The rows of a group lie close to one hidden flat surface of 9 dimensions, which passes through zero. Surfaces can cross.
(in the rows, 128 means zero)
Some rows, each with its group after it:
[101 132 121 109 123 156 139 117  71 102 155 117 118 137 144 127 132 113] -> (6)
[ 91  91  59  97  95 115 118 160 142  98 160 137 100 119  91  71 153  90] -> (6)
[162 106 115 134 105  99 128 110 166 105 179 151 107  49  97 100 131 157] -> (2)
[172  82 124 164 186  92 139 166 160 144  80 144 148 134  91 162  92 131] -> (2)
[186 218 105 125 169  59 125  65 174 140 154  87 168 106  85 110  76 183] -> (4)
[146  89 130  91 136 106 148 121 158 140 141 132 145 141 121 153 111  98] -> (3)
[111 132  99 115 108 162 156 119  67 123 130 140  84 118 152 112 173 132] -> (6)
[106 149 198 141 139 180 173 120  90 105 139 137  85 141 185 159  88 236] -> (2)
[103  96 119  96 133 148 188 135 102 133 192  99 111 139 131 101 138  64] -> (2)
[114 106 178 122 145 149 169 110 120 142 174 129 111 127 144 169 136 170] -> (0)
[102 173 129 120 104 116  79 131 168 138 102 115 154 161 127 111 125 128] -> (6)
[129 136 149 165 103 136 134  94 112 179  54 150 145 132 136 134 148  76] -> (0)
[123 116 155 157 135 171 137 161  83  86 140 123 106 115 153 122 106 143] -> (0)
[134 102 134 187  95 129 131 118 111 128 121 153 115  61  99  91 151  85] -> (1)
[168 112 163 140 152 128 105 142 138 112 133 130 146 114 142 180 108 163] -> (5)
[137 206 129 160  99 156 136 133 105 133  34 123 124 155 179  70  94 118] -> (2)
[115 148 175 166 196 140 135 177 167 216 110  94 130 165 137 158 177 177] -> (3)
[183 138 136  61  67 155 146 110 134 103 125 154  93 116 227 126 120 159] -> (5)
[139 122 127 141 130 110 173 147 185 158 106 141 102 131 122  91 103 151] -> (4)
[173 108 163 168 185 129 198 136 130 171 110 129 121 124 134 150 107 146] -> (2)
[122 131 140 114 101 135 127 121 144 147  75 152 125 159 158 140 126 133] -> (3)
[132 153 152 120 129 133 115 115 146 134 119 139 119 135 156 159 128 203] -> (4)
[187 136 185 160 114 118 168  92 163 149 133 123 146  89 137  97  73  99] -> (5)
[127 109 111  98 125 119 105 127 121 117 132 117 164 150 117 146 127  63] -> (3)
[127 163  73 134  91 104 129 125 151 133  75 149 108 126 113  62 125 128] -> (5)
[132 157  86 141 123  98 162  96 156 188 113 142  96  98  99  85 179 155] -> (0)
[106 140 140 167 156  78 123  64 141 160 142 115 178 120  42 136 112 100] -> (1)
[ 99 214 103 156  96 148 109  61  60 139  84 154  94 100 143 123 192 200] -> (5)
[109 162 148 121  91 140  51 144 148  92 133 114 147 133 147 122 121 143] -> (4)
[140  97 160 144 167 169 132 154  62 114 142 111 135 124 152 177 143 102] -> (1)
[105 152 115 169 137 166 126 166  83 153  98 115 104 126 147 102 189 119] -> (1)
[155 171 140 147 174 132 110 168 135 121 110  91 151 150 144 130  90 159] -> (0)
[116 141 175 150 102 155  99 102  98 126 110 129 149 128 156 146 131 101] -> (0)
[105 137  94  85 128 147 124 137  98 127 133 123 112 155 151 139 167 133] -> (6)
[133 128 108 121 112 119 160 108 117 100 150 125 120 111 109  80  88 100] -> (1)
[118 109 134  91 142 128 104 103  84  95 186  81 198 150 108 159 104  18] -> (4)
[105  95 138 103  79 116 163 144 211 149 133 150  98 145 132  79 109 118] -> (5)
[115 163 141 143  87 133 150  89 136 161 120 135 111 115 137  83 145 124] -> (5)
[114 111 122 171  84 150 121 127  88 112 125 157  97  70 121  89 166 105] -> (4)
[142 159 116 117 101 125 126 120 148 123 119 139 105 113 149 106 132 172] -> (6)
[153 163  73  99 168  94 125 127 125 112 123 103 150 152 106 125  96 141] -> (0)
[124 148 100 131 123 115 109 141 150 158  89 127 133 142 123 111 155 117] -> (2)
[159 128 154 157 123 109 101 131 178 151 132 120 153  97 115 123 137 112] -> (0)
[105  77 187  86 152 157 193 124 138 178 193 113 112 160 160 173 156 116] -> (2)
[163 142  80 121 165 122 147 136  96 132 123 110 124 123 127 121 140 114] -> (6)
[102 188 167 175  89 164  80 140 118 126  84 109 141 140 164  91 128 115] -> (4)
[ 80 148  99 114 160 131 163 144 133 156 188  96  92 138 107  93 171 166] -> (3)
[107 103  98 146 121 144 138 131  63 118 127 128 125 117 108 105 151  45] -> (1)
[143  74 169 154 126 134 121 164 159 159  77 137 160 152 136 148 121  52] -> (0)
[135 111 154  84 120 157 163 139 130 137 146 116 119 156 182 140 125 106] -> (5)
[148 114 150 125 146 133 185 103 117 150 117 143 116 136 145 158 112 147] -> (3)
[136 147 110 134 131 132 171 126 105  91 131 125 104 126 129  84  68 145] -> (3)
[160 131 135 135 108 103 150  99 173 159 116 156 112  98 123 120 131 159] -> (4)
[118 174  75 117  98 126 139 135 127  96 135 117  96 122 126  42 104 135] -> (6)
[159 100 119 140 157 101 135 132 145 127 165 128 129  83  91 137 131 141] -> (2)
[103 112 129 119 111 128  76 137 159 160 114 156 119 123 134 175 209 172] -> (1)
[ 80 144 103  61 111 117 149  95 143 150 147 114 134 183 123 117 132  98] -> (4)
[109 129  66 136 131 119 153 130 103 123 143 135  95 104  93  81 155 127] -> (4)
[ 49 102 170 149 119 152 136 127 128 180 135 137 110 148 122 151 192 130] -> (3)
[115 106 206 116  49 158  79 119 156  80 132 160 128 120 183 152 101 151] -> (1)
[182 127 112 159 111 104 121 128 145 108  96 151 130  81 117  99  97 129] -> (3)
[120 106 183 138 132 149 136 102  89 104 143 122 159 138 134 164  84  90] -> (1)
[ 95 166  90  59 133 130 142 140 151 185  96 110 118 213 163 129 168 137] -> (3)
[ 96 142 134 104 110 173 147 132  81 114 137 126  94 147 176 124 143 146] -> (1)
[140 141 163 170  95 130  89 148 175 146  74 143 138 117 144 114 131 133] -> (6)
[132 144 123 168 170 157 159 149  59 116 115 105 121 131 133 110 111 115] -> (0)
[178  67 105 108 181 127 117 154  92 124 152 120 149 109 124 197 171  84] -> (6)
[142 148 110 144  88 102 116  94 144 111 123 149 128  82 103  83 109 127] -> (5)
[193 103 146  93 107 127 130 141 169 115 160 119 138 104 165 122 109  99] -> (5)
[185 121 193 116 155 135 160 165 213 226 143  73 157 151 176 127 148  66] -> (2)

New rows. What belongs after each?
[118 143  97  83 124 100 129  68 131 132 168 134 131 117 105 145 148 155] -> (6)
[117  89 130 103  87 132 146 101 146 132 176 169  77  80 134 136 180 172] -> (5)
[101 158 157 121  98 141 105 105 126 109 147 125 128 131 146 128 122 156] -> (4)
[136 132  89 110  95 121 178 101 106  94 120 156  94 114 126  81  86 131] -> (3)
[127 135 140 180 128 115 111 117 128 130 129 117 153 102  89 104 120  91] -> (1)
[ 96 165 127 121  88 153 136  87  82 143  77 144 118 154 160 117 145 111] -> (2)
[103 169 148 123 128 152  83 117  90  82 167 103 136 130 145 148 125 173] -> (2)
[107 120 118 123 145 116  95 130 132  90 192 130 116  99  96 155 143 202] -> (2)
[156 121 126 128 123 113 177  42 102 159 138 172 100  72 120 159 167 170] -> (4)
[147 102 162 145 151 122 139 178 189 114 127 146 105 129 136 140  83 217] -> (2)
[ 93  87 118 108  97 135 147 156 150 127 131 154  89 141 132 107 139 127] -> (4)
[142 180 146 120  95 107 176 100 198 142  95 148 101 140 150  77  56 206] -> (1)
[142 136 118 175 171  80 120 126 180 209  78 136 145 123  74 151 172 150] -> (1)
[130  68 133 108 142 119 159 122 132 134 173 133 129 117 107 148 133  97] -> (2)
[ 74 170 152 137  92 147 179  67  96 129  93 147 109 161 141 101  82 141] -> (5)
[147 114 137 154  93 124 102 123 130 114  76 160 143 111 130 128 112  96] -> (3)
[101 106 174  92  65 137  72 135 175  94 153 126 156 147 150 134 105  92] -> (4)
[ 87 141  76 103  83 160 132 166  99  93 128 132  77 136 157  62 152 125] -> (6)
[106 162 118 142 198 157 130 123  40 135 193  73 129 117 118 156 189 141] -> (3)
[114 107 107  70  94 141 132 115 109  98 172 132 115 127 145 124 140  97] -> (5)
[166  84 136 126 112 106 146 131 161 139  48 177 136 148 138 152  90 113] -> (0)
[212 127 152  86 198 102 159 144 175 132 146  94 165 159 150 174  54 149] -> (3)
[135  87 156 159 151 139 205  94  77 140 127 152 115 113 118 150 104 115] -> (3)
[127 141 140 124 162 145 139 148 117 143 148  87 141 152 142 130 128 112] -> (2)
[182 165 107  97  95 105 128 106 169  84 160 139 100  82 149  90  88 210] -> (6)
[191 154  69  93 138  99 158 120 129 104 122 125 124 118 131  96  82 134] -> (3)
[120 105 198  87  79 143 123  45 119 133 160 145 156 126 161 193 131  97] -> (4)
[108 134 182 117  67 143  66  80 125 118 126 138 167 128 151 165 134  93] -> (0)
[ 80 138 126 125 128 168 105 142  65 109 126 115 124 156 150 143 154 117] -> (4)
[155 122 156 140 115 110  89 101 152 122 113 157 144 100 125 175 127 172] -> (2)
[ 69 116 112 189  70 142 119 131  94 136  42 170 113 129 105  78 151  63] -> (3)
[126 122 148 130 172 139 108 161 106  86 140  97 159 159 128 160  78 127] -> (2)
[127 131 157 125 102 128  99 158 182 127 109 128 139 148 150 122 108 132] -> (4)
[141 159  87 150  87 101 106 119 165 119 127 155  93  65 101  67 151 179] -> (4)
[180  76 134 118 123  99 126 150 200 104 158 157 112  84 121 134 100 174] -> (6)
[163 131 137 148 186 145 194 130  79 147 113 119 112 131 148 148 115 148] -> (6)
[169 106 130 148 131  88  83 165 219 169 103 134 152 108 105 129 152 116] -> (3)
[154 178 134 146 153 109 137  67 102 118 166 104 149  91 103 129 101 146] -> (4)
[ 56 176 125 148 117 192 119 198 100 116 132 103  69 149 171  72 167 178] -> (0)
[125 144  81  99 128 109 138 117 124 113 133 137 110 128 114 113 127 155] -> (0)
[120 158 106 100 172 116 131 136 135 151 126  97 143 177 124 141 126 135] -> (0)
[133 175 187 166 145 116  92 137 188 166  69 110 172 169 134 141  87 157] -> (1)
[ 99 111  99 115 158 142 178  98  44 139 154 116 123 139 107 142 155  74] -> (3)
[171 102 181 129 164 150 202 134 126 152 193  81 130 112 153 121 107  80] -> (2)
[181 138 157 157 115 126 123 105 125 132  75 135 162 119 147 137  89  89] -> (2)
[ 90  96 134  88 111 140 127 143 143 133 136 136 119 166 141 148 141 122] -> (0)
[133 156 139 152 154 132 144 127 116 143 112  94 153 147 124 111 100  97] -> (4)
[100 153 158 147 131 131  75 149 160 148 113 110 151 151 127 141 143 145] -> (5)
[ 96  82 103  88 103 106 214 124 169 150 119 154 100 173 107  84  89  89] -> (3)
[135 144 136 103 179 119 117  91  88 109 191  81 182 138 109 176 109 105] -> (0)
[141 133 146 143 196 132 173 106  91 153 163 109 125 119 118 169 137 165] -> (1)
[115 104 151 133 116 129 124 164 164  94  82 171 106 159 144 145  70 194] -> (2)
[208 137  54 126 192 115 167 111  64 155 117 120 121  90 123 147 182 115] -> (6)
[171 120 117 191 207 108 192 174 153 149 116 133  85  97  96 110 107 218] -> (2)
[ 62 151 112 130 113 141 159 142 122 119 150 103 107 159 114  52 107 106] -> (4)
[132  85 135 115 127 115  77 171 159 114 138 105 182 149 110 138 116  40] -> (0)
[110 153 145 172 132 170 158 116  67 144  97 148  83 115 158 136 161 184] -> (4)
[213 171 112 137 213  82 171  44  96 162 138 114 158  92 100 186 118 180] -> (4)
[ 52 115 122  54  97 158 134 105  88  90 186 136  95 162 149 155 148 157] -> (0)
[182 130 129 171 147 137 148 115  53  73  91 139 140  98 132 134  60 117] -> (0)
[119 172 162 154 109 171 139  87  59 133 107 128 121 121 171 133 141 133] -> (6)
[114  98 161 111 164 144 190 115 112 151 153 134 109 152 141 176 124 161] -> (0)
[153 116 119  83 151 107 131 103 133 159 120 123 161 160 130 184 137  98] -> (4)
[ 90  91 171 136 111 173 142  95  56 117 157 150 109 113 148 178 163 123] -> (1)
[157 149  92 127 127 103  54 174 154 118  83 103 176 145 116 109 122  67] -> (3)
[128 116 110 116 191 119 165 125 113 161 196  92 124 119  98 145 171 128] -> (3)
[200  85 160 204 148 131 147 159 130 140  98 151 123  66 127 132 123 121] -> (1)
[111 112 118  58 139 124 148  97 135 156 192 120 121 145 133 169 176 138] -> (3)
[111  90 152 164 141 115 149 152 174 138 166 127 117 107  84 104 115 130] -> (3)
[143 136  99 122 150 126 186 115 103 124 155 123  96 109 123  99 121 145] -> (1)
[132 181 115 127 144 121  51 120 123 112 183  82 160  98 115 135 169 145] -> (2)
[ 70 159 124 133 180 144 148 188 128 153 134  69 128 199 119  97 123 122] -> (3)
[132 109 160 102 174 148 174  88  70 155 129 131 134 158 155 219 140 141] -> (4)
[128 131 114  91  98  86 139  81 158  84 159 124 158 137  90  92  40  89] -> (1)
[114  75 115 106 113 125 172  86  85  95 167 145 124 114 101 127 103  73] -> (3)
[146 189 115 145 101 131  81 103  88 129  41 118 179 154 146 115 117  52] -> (2)
[114 133 133 150 134 147 105 157  98 100 138  99 147 135 123 108 112  79] -> (4)
[140 131 101 121 152 128  57 185 125 102 104 111 153 148 138 159 145 130] -> (4)
[112 113 100 113 146 101 100 131 144 163 105 134 150 158  98 164 168 112] -> (1)
[120 118 125 113 148 135 107 171 129 113 126 111 140 163 136 143 118 121] -> (4)
[140 122 103  97 113 118 116 134 140  77 171 121 125 110 123 104 102 128] -> (6)
[111 139  77 113 137 136 106 174 100  66 161 101 119 132 118  91 115 124] -> (0)
[168 129  98 141 106  94 111 122 168 152  96 144 134  94 106  97 150  98] -> (4)
[111  94 133 125 145 137 187 115  93 120 171 132 106 120 113 130 116 121] -> (4)
[112 148 130 199  77 157 130 137 109 155  81 148  89  87 138  60 178 110] -> (0)
[131 182 123 169 161 141 152 106  71 151 103 108 130 127 128 120 135 137] -> (4)
[ 87  98 112 104 130 156 152 118  52  94 163 123 118 144 124 140 131  85] -> (0)
[ 83  89 160  97 161 142 133 108 101 182 107 130 161 203 136 231 168  95] -> (2)
[155 102 179 141 102 109  75 134 203 134 102 159 149 112 136 170 120 159] -> (1)
[119  87 100  95 136 112 111 181 169 129 122 121 146 170 113 127 125  73] -> (0)
[110 117 149 123 122 148 124 131 112 116 139 124 131 141 140 141 124 115] -> (4)
